There are 11 hidden switches. A switch that is on adds its own fixed numbers to the row, and there is some noise. The rows also spread widely along 13 directions, which tell nothing about the answers.
In the rows, 128 means zero.
Some rows, each with its switches (1 for on, 0 for off) after it:
[147 118  84 175 210 102 145 161  81 101 127 161 138 130 162 116  83  98
 116 120 106 117 151 165 200 138 132 149 122 178 139 146  88 117 131] => 1 1 1 0 0 1 1 0 0 1 0
[134 172 132 154 151 141 154 109 111 126 155 183 176 107 137 170 106 162
 159 128 144 126 181 159 117 133 203  85 133 108 153 154  72 176 109] => 1 0 0 0 1 0 1 0 1 0 0
[156 172 153 132 188 169 132 156 108 104 119 185 117 157 117 141 131 148
 151 100 151  88 181 142 125 151 132 130 155 126 152  85 116 160 138] => 0 1 0 1 1 0 0 1 0 0 0
[ 91 114  95 187 185  51 136 122 122  85 181 179 179 115 102 139  95 145
 138 128 105  98 105 160 189 101 161 109 102 137 159 115  34 114 129] => 1 0 0 1 1 1 1 1 1 0 0
[118 161 145 166 216 165 128 222 137 151 155 172 119 213 100 194 134 113
 108 100 123  66 170 151 156  93 154 182 122 138 170 104  89 147 177] => 1 1 0 1 0 1 0 1 1 1 0
[146 123 174  98 114 117  89 105 102 182 136 109 128  99 110 142 169 146
 154 133 146  87 104 128 109  86 141 131 112  82 119 127 157 142 105] => 0 1 1 1 1 1 1 0 0 0 0
[130 103 112 143 154 151 112 148 160 169 158 126 154 194  71 175 187 143
  98 126 168  54 132 137 144  85 147 191 132 131 180 102 126 142 112] => 1 1 0 1 0 1 1 1 0 1 0
[156 123 120 151 127 142 139 163 169 159 161 133 105 165 131 193 175 108
 148 147  98 126 109 155 128  73 172 156 125 109 153 103 116 138 131] => 1 0 0 1 1 0 0 1 1 1 0
[165 118 126 149 168 103  99 132  95 146 111 168 129 109 153 100 117 127
 168 141 126 116 119 183 156 130 132 144  93 122 120 119  88 163 138] => 0 1 0 0 1 1 1 0 0 0 1
[181 117 117 137 118 157  73 141  83 162 115 122 148 180 138 111 166 127
 121 110 128  47 101 100 124 111 100 213 160 132 147 128 167 157 126] => 1 0 1 1 0 0 0 0 1 1 0
[172 155 124 169 183 147 132 138  88 121 116 151 148 121 143 115 137 135
 186 129 103 127  96 130  91  87 150 160 131  86 136 122  86 166 146] => 1 1 0 1 0 0 1 0 0 0 0
[134 111 154  96 130 118  72  88 114 143 145 162  96 119  84 149 168 162
 148 141 165  56 115 160 147 133 137  95 121  94 135  82 122 141  99] => 1 0 1 1 1 1 1 1 1 0 0
[130 111 162  93 136 123 110 131 156 129 148 190 142 148  97 149 176 127
 151 130 172  47 173 130 158 109 111 153 119 152 155  77 131 166  92] => 1 0 0 1 1 0 0 1 1 0 0
[118 146 173 129 138  81 119 154 147 149 173 112 141 118 109 153 119 144
 125 122 117 102 126  88 125  84 128 149 137 136 154 100 170 121 139] => 0 0 1 1 1 0 0 1 0 1 0
[105 108 149 122 166 134 126 194 128  91 198 157  92 154  91 201 169 106
 162  96  89  73 118 120 116  66 129 111 116  97 135  98  76 113 146] => 1 0 1 1 1 1 0 1 0 1 0
[153 159 160 149  92 116 122 141 112 184 184 146 156  99 158 190 111 157
 141 116 118 123 187 142 109 118 205 114 121 107 152 169 132 157 142] => 0 1 1 1 1 1 1 0 1 0 0
[134 170 148 127 109 148 119 104 134 107 162 150 137 145  82 176 158 171
 151 114 158  81 146 124  99 137 176 102 167  87 165 104 134 113 134] => 0 1 0 0 0 1 0 0 1 0 0
[158 109 144 118 124  68 117 104 120 167 146  87 151  52 143 121 114 153
 135 148 147 140 158 104 136 113 110 135 120 160 131 125 184 150  94] => 1 1 0 1 0 0 0 1 0 1 0
[153 137 151 148 209 111 128 192 137 107 144 181 103 151 125 138 108 127
 156 111 122  99 186 138 149 140 103 155 121 159 157  46 110 159 165] => 0 1 0 1 1 1 0 0 1 1 0
[168  83  97 168 103  62  78 144 106 180 161 117 160 108 171 113  91 135
 101 128 111 110 141 120 161 132 115 189 119 178 157 152 154 152 150] => 1 0 1 0 0 1 1 1 0 1 0
[138 143 115 161 155 139 120 104 112 217 134  90 150 112 121 167 126 165
  97 158 146 136 108 163 129  96 196 125 122  92 141 161 121 163  88] => 1 0 1 1 0 0 1 1 1 1 0
[123 152 180 108 100  71  93 114  82 141 161 137 182  87 134 120 100 157
 132 103 133  67 149  97 144 120 124 122 131 146 131 160 170 120 124] => 0 1 1 1 1 0 0 0 0 0 1
[152  92  74 181 188 141 112 189 107 108 156 152 158 194 106 136 113 149
  99  73 130  56 177 113 138 153  86 186 155 173 185  78  88 174 147] => 1 0 0 1 1 1 0 1 1 0 0
[178 128 148 119 149 115 105 107  83 167  84 187 147  99 180  96 125 107
 172 151 156 111 162 186 177 141 134 149  94 152 111 150 127 183  92] => 0 0 0 0 1 1 1 0 1 0 1
[113 101 101 156 123  66 139 101 137 150 171  85 168  86 105 161 127 150
 112 146 130 138 113 133 150  90 165 116 114 126 150 149 125  96  94] => 1 1 0 1 0 1 0 1 0 0 0
[176 110  57 158 137 122 134 111 105  91 124 159 140 136 152 109 120 130
 117 132 137 112 143 165 186 170 138 139 157 173 155 130 112 121 115] => 1 1 0 0 0 0 1 1 0 0 0
[195 135  85 177  91 116  94 140  97 130 175 125 150 156 148 147 118 163
 113  99 115  70 141 111 139 155 155 170 191 151 187 127 170 121 162] => 1 1 1 1 0 1 1 1 1 1 1
[161  99 117 138 137 125 163 148 120 167 147 103 159 100 156 176 140 106
 135 126 130 145 182 128 125  88 147 147 121 153 137 162 140 160  73] => 1 0 0 1 1 1 0 1 1 0 0

New rows, each followed by its switches (1 for on, 0 for off):
[140 133 124 142 135 155 139 156 124 142 179 173 146 141 130 186 128 154
 129 109 134 102 198 154 117 130 172 112 119 121 158 139  78 173 134] => 1 1 0 1 1 0 1 0 0 0 0
[163 113 129 136 116 104  94 101 103 189 149 143 167  91 149 139 141 153
 147 150 143  97 129 155 143 103 156 137 109 121 137 146 126 185  84] => 1 0 1 1 1 0 1 1 1 1 1
[142 128 155  95 107 124 123  91 154 129 144 182 136 132 117 156 193 124
 177 160 154  86 128 153 154  93 165 121 117 115 139 116 126 135  81] => 1 0 0 1 1 0 1 0 0 1 0
[138 125 101 132 124 121 146 132 111 126 154 141 146 149 136 168 124 113
  92 116 138  87 168 154 197 139 169 124 152 173 158 168 147  92  92] => 1 0 1 1 1 1 1 1 0 0 1
[155  83 108 112 153 198 143 188 106 161 152 104  88 158 123 208 187  91
 103 104 132  96 171 144 120  94 131 141 127 126 126 141 124 141  94] => 1 1 1 1 0 1 0 1 1 0 0
[141 144 154 108 107 152  92 165 105 154 168 111 110 181 108 179 165 130
 106  94 120  38 115 111 134  97 139 149 162 121 145 134 173 100 148] => 1 1 1 1 1 0 0 1 0 1 1
[149 174 152 132 168 124 125 118  74 163 109 122 116 111 159 143  99 108
 117 141 136 124 141 160 181 123 173 121 142 146 116 178 165 112 115] => 1 0 1 0 0 1 1 1 1 1 0
[139 104 114 146 109 134 120 186 153 151 180 163 148 183 128 175 155 112
 107 109 118  70 167 119 141 103 145 194 127 149 180 137 124 140 147] => 1 0 1 1 0 1 1 0 0 0 0
[113 148 146 144 126  85  98 146  69 134 154 151 150 127 153 122  89 116
 110 106  96  82 107 149 186 108 147 129 112 148 119 180 110  97 179] => 0 1 0 0 1 0 1 1 0 0 0
[136 117 125 119 139 124  98 145 108 124 158 185 132 146 132 140 107 145
 105 107 156  61 214 151 183 178 109 123 121 183 145 118 112 158 138] => 1 1 0 0 0 0 0 0 1 1 0
[144  99 100 180 137 125 113 174 134 209 178 148 188 150 136 184 117 156
  99 113 137 101 199 166 140 122 163 165  89 142 171 162  82 193 120] => 1 1 0 1 1 1 0 0 0 1 1
[159 140 121 149 185 171 130 173  87 112 132 128 107 159 121 143 127 132
 135  97 114 108 141 116  94 129 119 142 153 115 138 103 109 150 161] => 0 0 0 1 0 1 1 0 1 0 0
[141 125 103 153  86 108 150 141 138 105 215 131 153 122 136 192 129 143
 129 109 103 114 147 108 118 108 178 106 161 134 169 134 121 117 131] => 0 0 1 0 1 0 1 1 1 1 0
[148  75  85 138 155 127 132 147 137 115 148 115 126 144 102 153 181 117
 139 129 130 102 107 140 144  95 114 151 126 134 144  92 113 115  98] => 0 1 0 1 0 1 0 1 0 1 1
[127 114 132 131 149 151 128 161 153 174 155  84 122 165  84 191 167 127
 111 119 139 104 125 120  96  73 142 157 133 105 154 112 136 139 120] => 1 0 0 0 1 1 0 1 0 0 0
[116 133 161 115 189 165 101 177 114 146 160 125  89 166  76 179 125 156
 113  90 149  79 173 126  99 139 107 106 128 110 136  77 105 165 158] => 0 0 0 0 1 1 0 0 1 1 0
[124 154 123 156 138 160  93 141 113 187 168 102 121 156  92 179 110 187
  81 111 138  98 124 132  91 126 170 117 144  86 156 132 108 163 174] => 1 0 0 0 0 0 1 1 1 0 0
[131 171 138 159  97  85  64 112 124 137 156 190 118 154 126 128  93 174
 118 126 121  67 109 174 179 178 174 120 135 112 164 103 115 111 187] => 0 1 1 0 1 0 0 0 1 0 0
[116 233 193 160 187 105 137 141 104 145 147 146 142 120 120 158  62 161
 129 116 126 116 163 129 139 120 199 118 144 118 156 141 141 118 183] => 1 1 0 1 0 1 1 0 1 0 0
[143 137 152 137 178  75  94  79 104 151  92 128 145  90 110  92 137 142
 163 163 154 101  84 149 165 100 129 155 112 118 129  98 148 132  99] => 1 1 0 1 0 1 0 1 1 0 0
[163 144 158 128 192 143 118 173 108 117 126 158  94 154 127 146 132 117
 160 108 128  90 164 126 134 126 108 150 144 142 140  78 137 154 144] => 1 0 0 1 1 1 0 1 1 1 0
[121 119 121 104 144 146 130 162 126 112 171 154  69 185 115 182 143 106
  88 115 120  65 152 157 191 137 139 106 141 156 137 108 119  94 132] => 1 0 1 1 1 0 1 0 1 1 0
[146 148 109 174 127 116 120 148  75 163 169 101 166 114 160 150  88 144
 105 110  94 124 124 120 120 103 171 136 137 124 141 195 121 133 158] => 1 1 1 0 0 0 1 0 0 1 0
[135 127 120 154 156 109 135 135 123 124 152 158 151 147 121 159 165 107
 145 134 121  80 100 162 181  75 176 154 127 128 151 126 108 105 105] => 0 1 1 1 1 1 1 1 1 1 0
[139 180 149 135 203 145 151 107  82  97 116 182 138 106 133 140 123 128
 174 139 140 120 144 157 154 113 172  88 137 119 118 140  92 143 100] => 1 0 0 1 0 0 1 1 1 1 0
[133 125 106 163  98 121 130 148 155 134 185 151 156 166 119 186 144 143
 115 121 125 105 163 145 147 129 178 139 133 137 176 140 113 110 138] => 0 1 0 1 0 1 0 0 0 1 0
[134 132 103 136 136 116 182 102 139 129 131 115 170 120 132 150 121 127
 104 139 154 137 170 141 166 132 160 124 150 168 151 139 150 117  59] => 0 0 0 1 1 0 0 0 1 0 0
[140 179 155 121 143 116 155 107  78  94 122 128 134 106 145 133 115 108
 151 123 120 128 130 117 150 115 160 105 162 139 117 162 162  81 120] => 0 0 0 1 0 1 1 0 1 0 0
[142 119 127 136 160 113  91 110  86  82 136 164 154 137  95 118 164 143
 178 108 132  46  85 112 135 106 113 139 152 107 147  96 109 126 102] => 1 0 1 1 1 1 0 1 0 1 0
[149 118 135 101 164 132 107  72  66 116 101 156 150  87 118  99 158 140
 164 142 172  82 120 148 154 119 117 109 121 121 106 133 112 151  69] => 1 1 0 1 0 0 1 1 0 0 0
[140  98 114 155 129  85 101 157 109 173 173  83 143 114 136 134  86 149
  85 113 120 123 153 114 135 128 114 151 116 159 142 138 139 142 168] => 0 1 0 0 0 1 1 0 0 1 0
[126 152 166  98 118 130 115 129 159 107 156 158 124 167  82 173 177 123
 150 123 157  48 141 109 142 104 139 145 161 134 164  89 171  98 130] => 1 0 0 0 0 1 0 1 1 0 1
[108 159 128 178 145 104 105 134 145 136 189 169 144 144  86 180 119 179
 136 130 120  91 109 166 139 109 202 110 115  84 176 115  70 120 173] => 1 1 0 1 0 1 1 1 0 0 1
[123 133 159 119 128 109 143 138 132 179 182  97 180  87 119 177 122 155
 108 121 151 117 189  93 107  80 149 136 121 143 151 158 158 159 113] => 1 1 0 1 0 0 1 1 0 0 0
[182 165 155 140 111 137 133 166 136 170 143 111 123 152 163 178 152  94
 146 130 116 114 148 123 135  85 170 188 157 145 153 148 203 113 151] => 1 1 0 0 0 1 0 1 1 1 1
[155 162 106 167 172 168  98 141  93 132 125 202 130 199 127 142 137 142
 110 120 139  47 134 184 186 150 173 158 152 129 167 122  91 144 141] => 1 1 1 1 0 0 1 1 1 1 0
[118 145 132 135 136  89  86 119 125  93 160 134  96 150  86 119 115 162
 134 121 107  79  59 119 132 128 125 114 149  98 147  71 112  94 188] => 1 0 0 0 1 0 1 0 0 0 0
[160 111 137 125 125 141 109 190  99 148 162 153 106 166 153 173 163  78
 133 104 101  60 139 140 155  82 142 173 127 143 135 146 129 126 155] => 1 1 1 0 1 1 1 1 1 0 0
[180  94  71 164 140 145 119 172 105 137 168 112 146 156 136 153 115 158
  91  85 128  91 182 112 115 158 110 163 166 161 175 114 130 169 132] => 1 1 1 0 1 0 0 1 0 1 0
[113 139 144 132  93 125  79  95 121 206 142 135 150 139 110 152 145 154
 108 146 150  93  88 177 147 106 188 118 105  88 132 168 111 140 126] => 0 0 0 0 1 0 1 1 0 0 0
[157 127 102 146 138 153 108  86  81 157  88 169 174 152 131 126 162 131
 127 134 169  82 126 188 177 144 167 144 136 120 140 169 116 143  51] => 0 0 1 1 1 1 0 1 0 0 0
[142 128 144 116 135 135 120 123 103 199 133 103 129 109 139 151 122 141
 112 138 142 132 154 146 123 114 151 118 107 118 120 161 134 166 105] => 1 0 0 1 1 0 1 0 0 0 0
[143 151 143 115 174  91 140  74  79 110 100 117 153  80 133  99 127 123
 148 149 148 104 109 122 176 106 129 124 150 147 118 134 173  99  63] => 1 1 1 1 0 0 0 0 1 1 0
[107 163 187 135 219 117  97 171 105 129 137 187 117 148 104 133 117 124
 152 119 119  66 124 134 151  93 128 151 103 114 135 102  97 145 165] => 1 0 1 1 0 1 1 0 0 1 0
[150  96  81 146 127 154  80 139  84 150 121  92 101 167 121 113 124 143
  83 110 117 105  86 139 122 156  99 140 139 114 122 128 112 133 156] => 0 0 0 0 0 0 0 0 0 0 0
[144 138 152 138  91  92 117  80 129 152 168 152 192  64 136 166 154 152
 205 157 136 126 131 129 101  81 189 107 108  90 139 162 116 157  89] => 1 0 0 0 0 1 0 0 1 1 1
[143 168 167 110 106 145 129  92 161 134 126 176 117 137 104 172 186 136
 173 158 163 110 142 168 137 123 196 111 131  88 149 115 145 111 101] => 0 1 0 1 0 1 0 0 0 0 0
[161 160 167 123 148 121 136 122  87 191 139  84 125  60 160 161 114 137
 149 143 125 157 135 134 103  82 178 107 126 102 111 169 164 151 108] => 1 1 1 0 1 0 1 1 0 1 0
[140 160 119 128 101 142 152 106 166 117 173 126 146 157  91 196 176 155
 117 133 158  82 138 125 143 116 190 125 187 128 183 107 173  86  89] => 0 1 1 1 0 0 0 1 1 1 1
[175 173 167  94 167 174 137 117 142 140  99 121  79 138 106 153 175 137
 150 145 179 105 147 128 114 127 141 138 180 115 144  62 204 137  96] => 0 1 1 0 0 0 0 1 1 1 0
[138 193 167 125 122 136 140 118  96 149 140 141 165 150 133 173 142 119
 129 113 143  68 153 131 160  98 206 141 164 129 154 183 176  92 106] => 1 1 1 1 1 1 1 0 1 0 0
[148 138 164  97 143 161  90 146 100 149 121 176  94 177 123 148 172 107
 124 123 155  42 151 163 180 131 136 150 129 137 129 122 147 125 129] => 0 1 1 1 0 1 1 0 1 1 0
[147 155 166 114 128  99 125 142 148 116 155 211  94 109 157 142 114 121
 158 148 117 120 179 152 164 141 151 118 113 145 145 106 131 136 151] => 1 0 1 1 0 0 1 0 0 0 0
[144 149 117 139 132 125 183 135  97 106 148 105 172 113 146 176 147  92
 138 115 111 119 135 113 148  74 179 135 165 145 141 196 164  66  81] => 1 1 1 1 0 1 0 1 0 0 1
[134 127 159 113 116 122  93 116 124 141 168 121 105  89  93 165 141 180
 162 125 139 120 135 119  75 128 129  77 122  77 130  96 127 149 137] => 0 0 0 1 0 1 0 1 0 0 1
[125 165  97 168 191 160 182 186 117 134 166 105 130 167 127 190  88 126
  60 101 118 126 174 138 147 126 178 130 161 155 162 147 118 111 146] => 0 1 1 0 0 0 1 0 1 1 0
[152 157 125 156 182 168 112 131  89 115 134 147 132 150 102 139 138 173
 157 108 128  99 104 132  87 122 146 113 155  77 143  96  82 168 141] => 0 0 0 1 1 0 1 1 0 1 0
[111 119 111 135 128  74 112 108 169 129 169 156 115 138  98 150 121 156
 109 154 134  94 120 170 195 144 152 104 119 137 162  87 120 101 108] => 1 0 1 1 1 0 0 0 0 1 1
[125 100 123 106 176 163 124 178 117 105 168 150  69 161  95 171 143 128
 116 100 125  84 157 143 129 127 103  98 123 127 129  83  77 147 147] => 1 0 0 1 1 0 1 1 0 0 0
[154 102  97 187 129  94 127 178  87 117 201 154 198 115 158 154  95 147
 139  80  93 106 178 113 123 117 138 145 125 158 160 157  78 160 158] => 0 1 0 1 1 1 1 1 0 1 0
